The rows of a group lie close to one hidden flat surface of 6 dimensions, which may be shifted away from zero. Surfaces can cross.
Known rows, each followed by its group:
[-27  13  13  -8  13  -2  15  20  -4 -12 -19 -24 -43] => (2)
[-24  54 -30   2 -25  31 -31  26  30  -7 -42 -63  -8] => (0)
[ -6   7 -21 -23  26 -24  23 -19 -28  25  -7  -1 -23] => (2)
[ 21  -3   1   9 -31 -42  25  12 -42 -52  18  15 -49] => (1)
[ 18  15 -30  -7 -31  17 -19  13 -34  -9   2  -6   4] => (3)
[-12 -13   6  35   8  10  33  18  68 -13  -2 -15 -17] => (2)
[-39  10 -10 -26  31  -4   5   8 -19  21 -26 -39 -45] => (3)
[ 20   5 -28 -39 -21 -13  -5 -10 -41  23 -19   4   2] => (2)
[ 15  21 -41 -11 -15  -8   3  -7 -14  10  -6  -9  -4] => (1)
[ 17 -33   7 -28 -40   3 -50   6 -19  12 -12  14  29] => (0)
[ 26   1 -10  -4 -12   5  -3  -3 -32  -9  22  25  14] => (3)
[ 21 -22 -15 -10  -7 -10  -6 -17 -14  19  14  21  20] => (1)
[  7 -28  36  22 -28  14 -23  21  35 -32   5   6  16] => (3)
[-16  41 -48  -7  34 -12 -14 -49 -23  49   7 -19  14] => (2)
[-31  41 -31 -15  36   6  -5 -21   4  44 -15 -33   2] => (2)
[ 13 -29   1 -22  10 -39  13 -19 -57  12  17  33 -15] => (3)
[ -4 -40  23  -4 -21   3 -37  13 -12  -9  -2   4   4] => (0)
[  8   0 -11  13  15  -7   9 -21  22  20  16  13  20] => (1)
[ -7  39  57 -31  33 -21  49 -11 -10  -6 -28  25 -12] => (0)
[-33  -2  25  -8  35  25  -6  14  24  10 -25 -23 -10] => (1)
[ 15  11 -17 -17 -46   6 -25  19  -8  -9 -24 -10  -1] => (2)
[  1  44  -5 -34 -10 -12  28  18 -20 -13 -42 -13 -38] => (1)
[-31  20  30  24  23  23  16  21  50 -22 -17 -27 -13] => (1)
[ -1  37 -36   6   1  37 -11   5   0   7   5 -17  17] => (3)
[ 18  59 -63  41 -38 -26  26   7   4 -44   9 -31 -42] => (1)
[-14 -10   0 -25   2 -22 -12   4 -54  -3  -8  -3 -37] => (0)
[ 38  24   0  -8 -45 -16   0 -11  -4 -17  -5  31  29] => (0)
[-12   6  36 -13  -2   0 -22   8 -11  -7 -18   1   4] => (2)
[ -1 -16   9  15  16  -8  -7 -29  16  21  25  21  32] => (0)
[ 10  17 -23  34 -57  18 -27  41   7 -54   4 -37 -22] => (3)
[ 12  35 -17  26  -5  34  -5  14 -11 -29  29  -8   8] => (3)
[  2  40  17  -6  23  41  15  22 -39 -30  22  12  -5] => (3)
[  4  24  58 -16 -13  -1  16  18   4 -35 -30  17  -1] => (0)
[ -4  19 -30   5  24  -9  21 -28   8  27   8  -5   6] => (1)
[ 26 -10 -20   1 -56  -2   9  35   9 -28 -20  -8 -23] => (2)
[ -2  52  -3  26   4  -2  19 -19  41  -4  -1  -5  17] => (0)

New rows. What belongs after each?
[ 42  15  -2 -28 -19 -29  34 -26 -11  15  -4  48  30] => (1)
[-10 -14 -13 -25  29 -15   4 -25 -16  47  -2   6   7] => (3)
[  5 -30 -14   9  -9 -15 -12 -21  21  26  12   7  24] => (3)
[-10 -26   5  18  22 -11 -10 -23   4  15  24   9   9] => (0)
[ -9 -20  61   1  33  28   5   3  16  -1   7  27  24] => (3)
[  9   7  31 -47  16  64 -29   3  18  45 -25  23  79] => (3)
[ 10  -4 -22  15   1  -6  -3 -34  22  27  20  10  38] => (2)
[ -1  13 -28 -22  -7  11   3   7  17  27 -30 -19   1] => (2)
[-15  64 -13 -17 -15  -5   8  18 -18 -22 -37 -37 -41] => (0)
[-37  46  18 -46  33   9 -54 -32 -36  47 -28 -12  32] => (2)
[  4 -11 -17 -12 -32 -23  -7  19 -40 -17  -7  -8 -37] => (3)
[ -2   7 -22  15 -11 -24  32  20 -13 -35   2 -24 -60] => (2)
[  2   2  12 -13  10  -6  15  15 -57 -26   7   9 -36] => (3)
[ 13  36 -17 -11  -6  39  -7  20 -31 -13   2  -6   5] => (3)
[ 26 -16  -1 -29 -51  -1   9  45 -12 -26 -38  -1 -32] => (2)
[-31 -24   0   3   1 -16 -11  10  30  11 -29 -34 -29] => (3)
[  2 -20  -6 -10 -12 -22  -2   2 -30  -5   0   4 -20] => (3)
[ 24 -33  24   4 -13 -16  13  -6   4  -7  11  34  16] => (2)
[-27  62 -13 -33  46  60  -2  21 -16  21 -26 -34   0] => (3)
[ -5 -15  40 -46  29  10   3   1 -35  22 -17  25   9] => (3)
[  1 -51  29 -13  14 -13  -5 -18  13  30   0  28  25] => (3)
[  4   8  -2 -25   7 -30   6 -16 -39  16  -2  13 -10] => (0)
[  8  52 -34  26 -28   4  -4  -7  31 -12  -2 -22  14] => (0)
[  6  10  19  20  12  54 -12  -1  35   3  16   8  55] => (3)
[ 36  12 -41 -15 -27 -13   7 -26  -5  27   2  22  34] => (1)
[ 22  36  -4 -14 -40   2  13  15  13 -20 -29   0  -1] => (1)
[  6 -35   9 -19 -12 -11 -16  -4   1  25 -17  11  13] => (3)
[ 25  10 -30  20 -32 -24  15  -8 -16 -21  18   4 -15] => (1)
[ 23   7 -36  -8 -21  -7  -3 -10  -8  13   1   1   9] => (1)
[ 15 -22  33 -40 -33  21 -30  23 -10   4 -31  15  23] => (3)
[ 10 -20 -18   6 -30 -21 -16   6 -11  -9  -2  -4 -15] => (3)
[-22   8  40  -9  15 -17 -12  -5 -24 -11  -4   5 -11] => (2)
[ -2  -9  10 -21   8   2  21  13  10   9 -24  -3 -11] => (2)
[ 13  18  -2  17   2   9  14   7 -40 -35  35  15 -13] => (3)
[ -1 -31   3  40   4  -9  -4 -22  44   7  28  11  26] => (3)
[  6  15  -1 -13   8  23   1   6 -27   2   5   8   8] => (3)
[ 11  38 -55   8 -27  12 -57 -33  13  36   7 -15  60] => (2)
[ 13 -19   8  -6   3  -5   6 -13   1  15   9  24  20] => (1)
[ -4  22  22 -24   3   1  -2  -2   5  10 -26   5  18] => (0)
[-35 -15  15  12  19  25 -36   3  38  17  -4 -25  14] => (0)
[ 15 -15  11 -17  14   6   5 -32  24  48  -5  37  62] => (1)
[ -7  14  -3  17   0  15   2   6  37  -3  -7 -12   8] => (1)
[ -3 -17 -26  11 -27  -9 -22   0  19   4  -1 -16   2] => (3)
[ 24 -15   7 -21 -52  18 -51   9   7   9 -18  15  49] => (0)
[ 25   6   3   6  -4 -39  44 -18 -17 -23  19  33 -17] => (1)
[-11  24   9 -49  16  -5 -39 -32 -44  48 -18  12  32] => (2)
[ -2   2  10  33   9   2 -20 -31  30   9  25   9  40] => (2)
[-10  13   0   9  23  35  -7  -3  27  11   8  -4  27] => (3)
[-12 -21  12  -2  30 -13  10 -14   2  17   8   6  -2] => (3)
[-16  11  24 -34  10  -6 -19  -1 -29   8 -24  -2  -2] => (2)
[-22  15  15   6  18  12  10  15  22  -9 -17 -22 -21] => (1)
[ 25 -13  18  -3  18   2  15 -17 -39  -3  38  47  20] => (3)
